The rows of a group lie close to one hidden flat surface of 6 dimensions, which passes through zero. Surfaces can cross.
In the rows, 128 means zero.
Some rows, each with its group after it:
[ 65 138 148 164 142 143 142  76 120  97 127 116 134 142 159 120 134 130
  97]  Q_830
[131 122 124 129 126 120 123 135 118 128 134 141 124 121 151 118 129 126
 148]  Q_561
[109  96 151 128  71 141 121 194 142 129 102 169 136  98 123  60 139 145
 103]  Q_67
[118 124 135 126 120 132 134 120 131 142 131 137 121 138 122 130 121 126
 111]  Q_561
[151 122 107 155 163  95 148 132 134 113 141 150  88 118 179 156 185 108
 157]  Q_67
[ 89 129 151 130 134 118 124  77 143  77  69  41 156 123 137 125 117 142
  43]  Q_185
[145 113 120 129 172 120 127 153  99  85 122 135 113 116 152 126 185 117
 194]  Q_67
[110 167 145 159 140 204 104 166  97 142 148 101 126 176  88 144 117 107
 148]  Q_67
[147 106 106 128 112 134 159 132 151 133 139 158 118 141 128 132 140 129
 130]  Q_561
[144 167 120 167 168 102 105 128 111  93 141  96 145 118 156 133 167 133
 145]  Q_185
[120  88 123 152 102 133 154 104 152  89 124 129 104 154 196 127 123 118
 113]  Q_185
[120 133 143 135  75 184  91 202 101 143 126 131 159 141  89  59  91 149
 134]  Q_830
[162 142 109 174 127 124 123 171 122 135 168 147  97 145 145 121 151 131
 146]  Q_830
[117 115 140 116 103 145 116 158 119 137 122 148 134 123 104 100 118 131
 131]  Q_830
[131 150 135 136 134 118 108 154 111 149 137 134 134 111 107 118 129 133
 131]  Q_185
[142 123 128 103 132 110 125 136 143 153 114 119 112 114 103 146 130 120
 109]  Q_830
[135 158 110 165 102 199 135 146 128 139 177 125 161 187 116 132  97 129
 157]  Q_185
[121 162 115 150 182 106 152  84 143 160 145 116  87 143 122 202 157 105
  90]  Q_561
[123 140 130 141 118 142 130 125 134 122 122 108 142 141 129 125 117 138
 100]  Q_561
[138  75 120  92 112 149 140 127 117 118 114 138 139 140  96  96 124 153
 162]  Q_830
[136 134 120 135 141 119 128 118 123 125 138 126 123 129 146 146 133 129
 137]  Q_67
[133 104 125 120 127 101 140 109 129 130 130 161  91 122 155 138 128 123
 141]  Q_561
[129 138 127 122 110 177 125 149 119 137 139 128 158 144  93 117 106 138
 151]  Q_185
[163  80 125  65 123 131 127 166 124 119 102 155 137  91  95 106 154 134
 192]  Q_561
[ 98 198 138 148 106 196 113 102 120 177 150  71 156 191  77 151  37 121
  78]  Q_67
[112 152 137 183 115 146 145 148 166 157 145 138  92 148 132 144 141 108
  65]  Q_67
[119 197 117 176 140 142 145  80 154 150 154  80 144 173 122 177 105 121
  60]  Q_185
[169 136 106 129 149 105 133 126 133 109 148 130 141 120 174 157 134 112
 182]  Q_830

New rows. What belongs after each?
[141 108 142 109 139  64 105 155 108 136 113 167  93  70 144 114 160 127
 134]  Q_185
[144 106 107 156 128  39 154 105 180 100 117 152 114  89 203 121 178 143
  84]  Q_67
[140 154 124  94 140 134 127 139 124 193 151 148 133 125  60 148 120 122
 140]  Q_185
[132 127 127 117 132 146 135 139 123 159 143 153 106 146 105 148 122 109
 148]  Q_67
[ 76 105 142 136 110 173 135 104 102  90 123 144 165 150 141  67 113 153
 157]  Q_830
[106 117 126 141 141 120 151 101 118 102 142 164 114 132 182 129 151 116
 173]  Q_830
[ 94 159 153 147 118 140 110 133 116 121 131 130 145 119 147 114 108 116
 120]  Q_830
[209 108  98  75 132  85 123 185 143 187 134 171  80  91 104 168 154 102
 171]  Q_830
[112 215 136 137 162 185  95 127  99 119 127  35 234 143  35 129 115 159
 127]  Q_185
[ 94 112 150 106 142 114 144 100 126 131 117 160 112 112 140 138 138 109
 130]  Q_830
[104 154 142 207 102 172 131 203 153 160 144 159  94 148 128 120 160 103
  80]  Q_67
[190  95 113  52 125 103 123 155 139 166 110 144 117  92  84 146 130 125
 158]  Q_830
[ 87 193 157 189 130 136 105 132 120 116 149 113 145 131 175 132 119 112
  99]  Q_830
[154 148 119 127 120 125 117 139 140 127 128  95 146 129 117 136 118 132
 117]  Q_830
[106 120 134 128 133 130 133 126 126 140 122 134 106 124 123 128 137 129
 115]  Q_830
[146 123 107 116 170  69 157  69 144 126 136 130 102 115 161 180 148 121
 124]  Q_67
[174  48  86 101 135 124 173 121 132 135 124 140  84 166  78 120 158 168
 139]  Q_830
[173  75  88  96 147 101 168  99 138 110 132 140 106 141 130 147 156 141
 173]  Q_830
[158 128 101 162 153  81 140 130 135 103 157 153 101 117 194 140 176 122
 160]  Q_67
[133 148 128 144 122 135 115 135 127 127 125 107 143 135 124 122 117 136
 115]  Q_830
[133 122 124 154  87 135 131 160 137 143 151 168  97 150 164 109 108 119
 126]  Q_185
[172 142 106 135  93 159  95 182 106  98 157 119 191 140 144  89 100 143
 207]  Q_830
[105 109 147 114 125 130 136 139 111 136 135 190 104 117 149 110 140 113
 168]  Q_830
[121 137 141 127 133 113 123 141 128 143 131 150 103 112 135 146 135 106
 122]  Q_830
[101 122 146 111  81 136 142 117 163 174 113 139 135 124  95 117  88 131
  60]  Q_67
[136  94 120 114  96 148 155 140 149 148 130 161 127 139 100 115 130 132
 134]  Q_561
[132 172 140 176 107 110  78 202  99 157 160 159 110 103 140  89 137 136
 131]  Q_185
[161 165  89 135 139 157 152 139 135 196 206 185 116 165  92 178 126 109
 184]  Q_185
[134 123 110 124 137 131 167  85 159 133 139 128 114 152 136 173 120 109
 120]  Q_185
[134 135 128 159 114 151 123 146 120 107 148 127 136 143 151 108 125 133
 147]  Q_185
[127 133 138 111 133 112 124 143 126 145 131 163 108  99 137 141 137 107
 144]  Q_830
[122 135 119 146 129 114 132 119 122 147 161 167  89 139 164 140 123 112
 135]  Q_561
[118 138 141 162 126 100 111 132 127 107 118 114 111 114 174 114 133 129
  83]  Q_185
[112 165 154 148 104 138  93 170 131 168 124 117 119 119  97 119 111 124
  69]  Q_830
[119 165 140 125 175  70 105 108 120 132 108  90 129  85 118 142 156 134
  86]  Q_185
[133 119 116 136 110 134 140 127 145 125 131 122 133 136 126 124 129 133
 116]  Q_561
[215 166  74 183 107 149  95 190 122  90 189  94 176 164 164 112 118 148
 193]  Q_830
[117 126 122 152 161 105 154  91 155 169 108  92  68 146  81 164 158 137
  20]  Q_830
[162 109 113 125 106 159 117 155 118 104 139 123 164 149 120  90 110 154
 177]  Q_830
[ 93  90 131 130 140 139 165  76 132 124  99  98 114 161  84 120 139 162
  56]  Q_830
[160 104 108 125 121 132 129 163 118 145 145 157  96 135 115 115 143 135
 149]  Q_830
[252 131  46 146 125 120 123 163 140  88 177  85 165 161 146 138 134 150
 205]  Q_830
[ 78 110 182  61 110 148  81 154  66 170  96 166 125  94  74  89  86 125
 154]  Q_561
[116 166 132 147 125 135 105 143 113 134 132 102 151 125 116 117 123 138
 106]  Q_185
[102 118 155  78  82 168 116 136 120 172 110 137 151 133  65 101  71 146
 113]  Q_67
[126 118 127 116 160 111 143 107 138 110 108 116 119 116 133 147 158 117
 124]  Q_67
[142 127 119 121 120 170 137 126 172  91  85  41 212 139  54 114 137 158
  79]  Q_561
[128 155 118 190 156 104 139 132 130 145 168 155  64 137 175 158 174 112
 110]  Q_830
[167 136 124  81 118 119 105 146 134 126 115 103 184  97 118 138  99 118
 168]  Q_830
[116 122 135 127 113 131 141 130 149 155 122 143 113 127 113 139 123 121
  92]  Q_67
[117 123 140 106 128 128 126 123 129 137 111 124 138 114 119 131 117 118
 128]  Q_830
[124 120 132 127 109 123 128 137 129 133 128 140 114 133 142 117 122 126
 118]  Q_185
[115 137 129 137 116 149 119 128 119  98 139 125 158 134 149 110 116 130
 160]  Q_830
[ 73 160 157 182 109 166 108 150  99 104 151 151 151 133 180  87 109 120
 143]  Q_830
[125 149 131 131 145 100 117 127 122 144 131 121 121 111 121 146 138 128
 112]  Q_185
[122 196 168 147 124  90  85 200 135 208 142 179  69  72 138 161 138  67
  95]  Q_830
[145 142 103 172 134 132 131 126 127 101 154 121 133 158 162 124 140 138
 144]  Q_830
[149 144 130 153 140  85 105 172 103 138 147 163  95  92 162 113 164 125
 149]  Q_185
[122 104 116 104 121 136 193  59 185 172 135 145  90 166 126 198  98 102
  88]  Q_185
[ 93 170 136 146 165  96 144  62 146  94 129 114 137 118 188 171 140 101
 115]  Q_830
[155 124 110  86 152  99 145  90 137  93 124 134 154 107 169 158 129 106
 187]  Q_830
[148 115 121 122 132 119 125 142 133 106 117 122 142 116 132 124 143 126
 149]  Q_561
[136 126 137 112 147  93 124 132 123 154 124 152 103  93 127 134 151 120
 133]  Q_185
[137  48  94 125 157 118 189  89 131 136 122 148  63 167 103 129 178 160
 116]  Q_830
[148 199 134 143 103 132  74 178 126 134 143 104 181 106 144 129  93 105
 133]  Q_830
[136 132 106 140 179  83 179  49 170 138 135 110  91 139 145 203 159 113
  80]  Q_561
[185 168 128  87 105 119  80 187 132 134 141 126 178  90 139 142 101 101
 187]  Q_830
